All groups share one centre, and each spreads out both ways along 12 directions, with some noise.
In the rows, 128 means zero.
Known rows, each followed by its group:
[ 74 134 135 161  83 131 129 180 145 136 115 129  84 122 157]  J601
[132 132 157 110 124 106 144  62 131 118  92 127  83 154 123]  J515
[166 110 113 140 133 106 191  75 125 168 133 133  88 174 158]  J597
[166 137 128 149 103 184  96 109 204 119 122 108 179  79 168]  J515
[200  93 193 155 112 128 154 130 146 155 137 162 139 158 146]  J458
[100 110 130 138  89  90 166 129  89  92 117 170 157 141 175]  J640
[131 160  76 137  44 149 143 149 152  76 133 149 126 100 183]  J458
[138  89  88 152 158 133 131 126 187 167 177 126 126 162 114]  J458
[141  93 134 190 129 166 161 116 145 167 126 139 160 162 198]  J640
[108  90 127 129 107 110  97 133 150 102 112 137 121 116  99]  J458
[ 95 127 103 153 136 133 110  89 154 180 145  70 136 136 170]  J515
[128 125  96 175 109 190 158 185 124 130 136 129 130 114 109]  J640
[106 102 112  82 113 126 112 116 123 147 125 148 179 176 155]  J601
[132 124 153 108 126 131 106  90 121 107 168 107 124 112  86]  J640
[175 185 160 120 171 106 123 139 112 139  84 121  86 148  97]  J458
[160 119 115 149 155 120 171  83 160 160 150 128 139 176 151]  J515
[210  83 158  92  77 118 121  80 102 138 148 142 136 148 126]  J515
[ 97 175 127  37 127 123 170 121 161  98 125 169 120 106 140]  J601
[165 111 131 137  87 154 131  94  58  68 186 129 128  93 123]  J515
[168 128 119 101  72 139  85 120 116 133 172 123 156 124 166]  J515
[123  80 133 134 127 139 120 178 101 106  87 176 160 136  99]  J601
[118 103 116 139  98 130 163 178 175 170 154 153 108 152 138]  J458
[122 172 147  56 166 145 106 141 140 100 162 159 140 109 130]  J597
[112 110 159 119 136 156  93  96  99 170 150  83 146 154 112]  J640
[112 115 138 137 147 154 149 107 148  96 185 162 142 130 165]  J597
[154 167 165  58 142 150 131 119 155 125 161 162 158 115 171]  J597
[113 134  92  54 102 101  60 113 162 135 157 134 138 156 157]  J458
[150 119 126 130 111 136 159 157 102  79 111 186  87 122 125]  J597
[106 157  87 148 194 142 112 118 162 145 139  96 149 139 131]  J515
[163 124  75 163 143 127 127 116 134 139  66 107 162 180  89]  J515
[176  92 145 148 138 127 136 164 104 105  80 162  89 112  67]  J597
[122 154  99 104 111 165 167 114 133 149 175 120 135 121 166]  J601
[115 156 112  92  65 142 127 152  62 101 135 139 119 118 148]  J515
[ 96 139 137 145 103 123 101  80 148 117 144 100 160 135 177]  J597
[ 69 119 152 130 131 146 168 114 137 137 118 149 141 137 185]  J601
[127 108  84  97  84  94 152 132  81 154  57 130 105 117 143]  J640
[166 158 116 181 179 152 164 103 161 122  72 120 102 104 151]  J458
[140 130 139  88 151 146 166 180 138 106 100 183 120  88  95]  J640
[119 103 149  97  55 141 173 123 139  82 142 160 134  69 134]  J601
[156 145 144 111  88 148 168  98 163 142 156 129 149 149 139]  J640
[ 75 115  83 118 130 151 146  67 143 164 129  70 148 135 113]  J601
[134  86 159 119  96 169 138 118 150  95  96 180 186 130 152]  J597
[134 109 111 119 101 117 118 162 201 185 140 128 155 128 154]  J515
[157 115 186 119 126 128  89 100 190 144 136 156 150 167 185]  J640
[ 80 169 138  88 127 112  86 140 148 164 155 112 118 187 131]  J640
[123 110 101  76 127 169 154 141 114 132 154 173 136 151 132]  J597
[102 112 114 107 110  56 134  72 118 107  99 120  59  88 149]  J640
[108  90 138 184 152 128 130 114 196  78 117 150 116  98 132]  J458
[103 156  71 110  69  90 117 127  93  97 137  88  79 100  84]  J597
[125  96 167 138 169 195 119 140 125 149 147 121 106  93 106]  J515
[100  98 146 126 159  64 127 143 146 124  94 185 117 187 131]  J601
[ 73 100  83 145 106 111 172 147 109 149 118 117  96 139 106]  J601
[168 117 134 126 108 126  87 113 126 109 157 125 152 126 125]  J597
[133  78 156 106 162 119 100 143  96 163 107 151 157 157 120]  J640
[104 124 149 153  75 132 149 133  80  91 129 125 140 135  98]  J458
[112 137  75 132 122 145  86 146 123 107 170 127 152 150 134]  J601
[154 100 114 116 116 134 121 152 186 146  78 152 126 120 118]  J458
[110 158 119 145  91 174  49 141 121 150  66  76 149 142 143]  J601
[192 195 163 120 111 115 142 159 110  99 139 153 117 161 101]  J458
[129 134 158 156 110 145 152 164  68 138 138 126 118 141 123]  J458
[124  81 140 139  98 122 180 115 130 148 101 136 106 105 138]  J640
[128  91 126  90  89 158 181 168  81 101 105 185 105 102 102]  J597
[166 158  92 150  98 130 154 189 141 135 152 151  87 142 148]  J601
[162 132  91 137 138 105 144 114 123 138 151 135 118 189 117]  J515
[127 121 125 163 178 109  66 123 187 100 148 128 132 145 106]  J515
[161 156 150 154 152 113 130 121 131 105 108 115  97  95 109]  J597
[143 115  93 164 136 152 113 128  82 132 116 140 126 191 157]  J597
[157  90 118 133  87 110 205 141 127 105 126 186 125 128 134]  J601
[ 87 123 122 115  94 152 163 200  67 144 104 146 166 149 106]  J640
[138 109 149 145 153 124 149 142 118 135 174 133 101 130  93]  J458

New rows, each followed by its group:
[131 146 162 105  94 158 161 133 175 121 116 146 128 114 125]  J640
[131 109 162 123 121 149 131 122  86  93 132 147  97 115 105]  J515
[108 100 108 137 175  95 113 109  96 133 156 102 104 136  84]  J640
[136 127  71 145  84 150 122 124 133 157 202  83 163  96 175]  J515
[ 65 163 119 132 132 123  90 145 132 119 138 114 104 148 139]  J640
[132 122 112  72  91 114 126  97 134 177 132 126 104 113 205]  J458
[106 139 111 102 140 151  89 142  84 113 177 101 127  82 108]  J515
[205 142 112 150 133 112 133 138 107 149 116 126  83 148 119]  J597
[102 148 109 147 137  77 138 148 175  87 181 157 103 157 120]  J640
[141 172 133 120 146 193 149 122 155  91  76 123  79  81  84]  J515
[118  46 112 168 103 109 181 125 120 101 182 168 137 135 126]  J601
[141 101 162 136 107 204 110 181 123 146 140 145 100 106 129]  J515
[172 113 100 106 134 102 158 123  95 164  82 140 130 174 107]  J601
[122 112 110 161 103 163 141 198  97  99 199 140 131 109  79]  J640
[ 90  94  93 121 103 104 154 214 110 159 130 139 117 123  84]  J515
[128 169 116  92 112 145 158 152 106  81  62 155 122 108  95]  J515
[111  67 173 164  99 142 103 165 121  77  80 174 160 116 121]  J601
[162 184 152 143 134 174 105 128 129  85 138 138 137 107 173]  J601
[ 96 144 135 160 140 137 126 122 115 131 126 120 112 134 181]  J458
[139 149 110 195 114  89  99 174 118  62 100 162  95 157 136]  J601
[124 180 133 124  88 120  64 141 144  65 125 140 123 124 161]  J601
[140 107 154 122 150 163 149  88 121  92 100 121 150  77  80]  J601
[169 129 131 110 131 162 137  81 114 158  60  95 161 129 108]  J601
[173  82 131 139  87 142 156 174 114 135 136 168 134 125 122]  J601
[116  78 136 163 155 119 126 124  97  62 130 155 135 115  87]  J601
[125 139 119  77 123 116 192 158 170  86 140 184  94  88  93]  J601
[106  99 129  98 152 153 155 117 123  80 116 179 129 126 101]  J597
[185 157 126 166 168 150 127 117 130 177 143  93 100 146 139]  J601
[107  67 136 156  91 107 145 150 103 171 121 141 127 175 141]  J515
[118 109  95 124  76 136 168 179 153 164  66 145 125 143 115]  J601
[121 182  84  89 149 154  77 121  51 125 155  93 131 143 125]  J515
[141 117  87 148 125  86  96 157 139  75 144 158  91 111 125]  J640
[178 116 116 116 123 117 114 120 122 155 184 126  98 123 148]  J458
[118 103  98 106  86  96 129 160  58 102 138 130 130 111  76]  J515
[125 138  91 142  51 131  99 152  75  88 192 138 162 128 187]  J515
[129 129 159 155 111 120  94 170  93  83 147 147  78  76 152]  J458
[130 139 122 132 110 134  93 104  61 111  89 113 136 145 150]  J597
[114 145 117  93 142 147 165 192  62 143 125 143  89 103 102]  J601
[124 125 137  87  67 147 111 186  93 155  55 140 128 116 135]  J458
[ 78 135 134 152 170 134 123 192 133  56 137 172 110  96 100]  J640
[128 155 105 128  95 124  95 112 128 167 169  60 149 120 140]  J597
[159  93 167 138  79 182  72  90 122 148 126  93 116 113 150]  J515
[104 138 112 122  95 101 175 145 108 141 151 125  56 111 135]  J597
[148 153 115 168  98 151 131 126 165 124 133 131 180 190 153]  J640
[157 125 108  79  99 114 154 137 136 167 131 165 101 174 148]  J597
[142 112  81  54  86 138 145 125  70 110 158 162 116 141 118]  J597
[126  65 161 177  78 143  95 171 101 133 124 157 100 170 132]  J515
[137 114 154 172 132 130 162  87  89 141 144  83  79  91 118]  J601
[137 166  79 139  94 145 185  96 150 142 171 102  97 128 164]  J640
[133 144  78 115 114 102 125  88 102 119 116  94 103 121 117]  J640
[123 163 163  71 120 144  96  85 107 130 144 121 153 141 168]  J640
[ 94 122 144 100  99 150  99 145  96 176  92 105 134 145 127]  J640
[132 124 141 159 129 136 117  58  70 119 125  92 140 125 170]  J458
[120 159 171 151 126 130 163 153 129 131 182 150  64 109 195]  J601
[129 113 197 181 183 147 130 165 101 111 112 161  99 108 141]  J597
[104  86  99  94  55 151 153 103  80 118 178 100 139  76 103]  J601
[137 145  90  65  75 119 165 115 114 106 134 137 123 103 111]  J601
[123  68 135  88 168  86 173 104  46 158 176 145 129 127 132]  J640
[ 89 144 148 141  74  88 141 136 123 115 139 129 115 183 120]  J458
[146 113 119 157 103 131 121 135 133 140 142 125 174 187 110]  J640
[138 183 126 120  81 134 160 149 143 131 181 160 115 151 219]  J458
[ 81 127 158 179 135  96 123 102 163 129 109 127 100 158 184]  J458
[ 83 153 127 150 125 152 100 195 110 152  93 119 119 137 148]  J597
[ 82 117 123 129  87  99 177 134 130 181 144 137 117 165 196]  J515
[102 108 115 158 115 160  87 154  89 134  87  93 105 123  84]  J515
[130 175 168  78 109 122  86 106 143 115 129 135 162 129 188]  J597
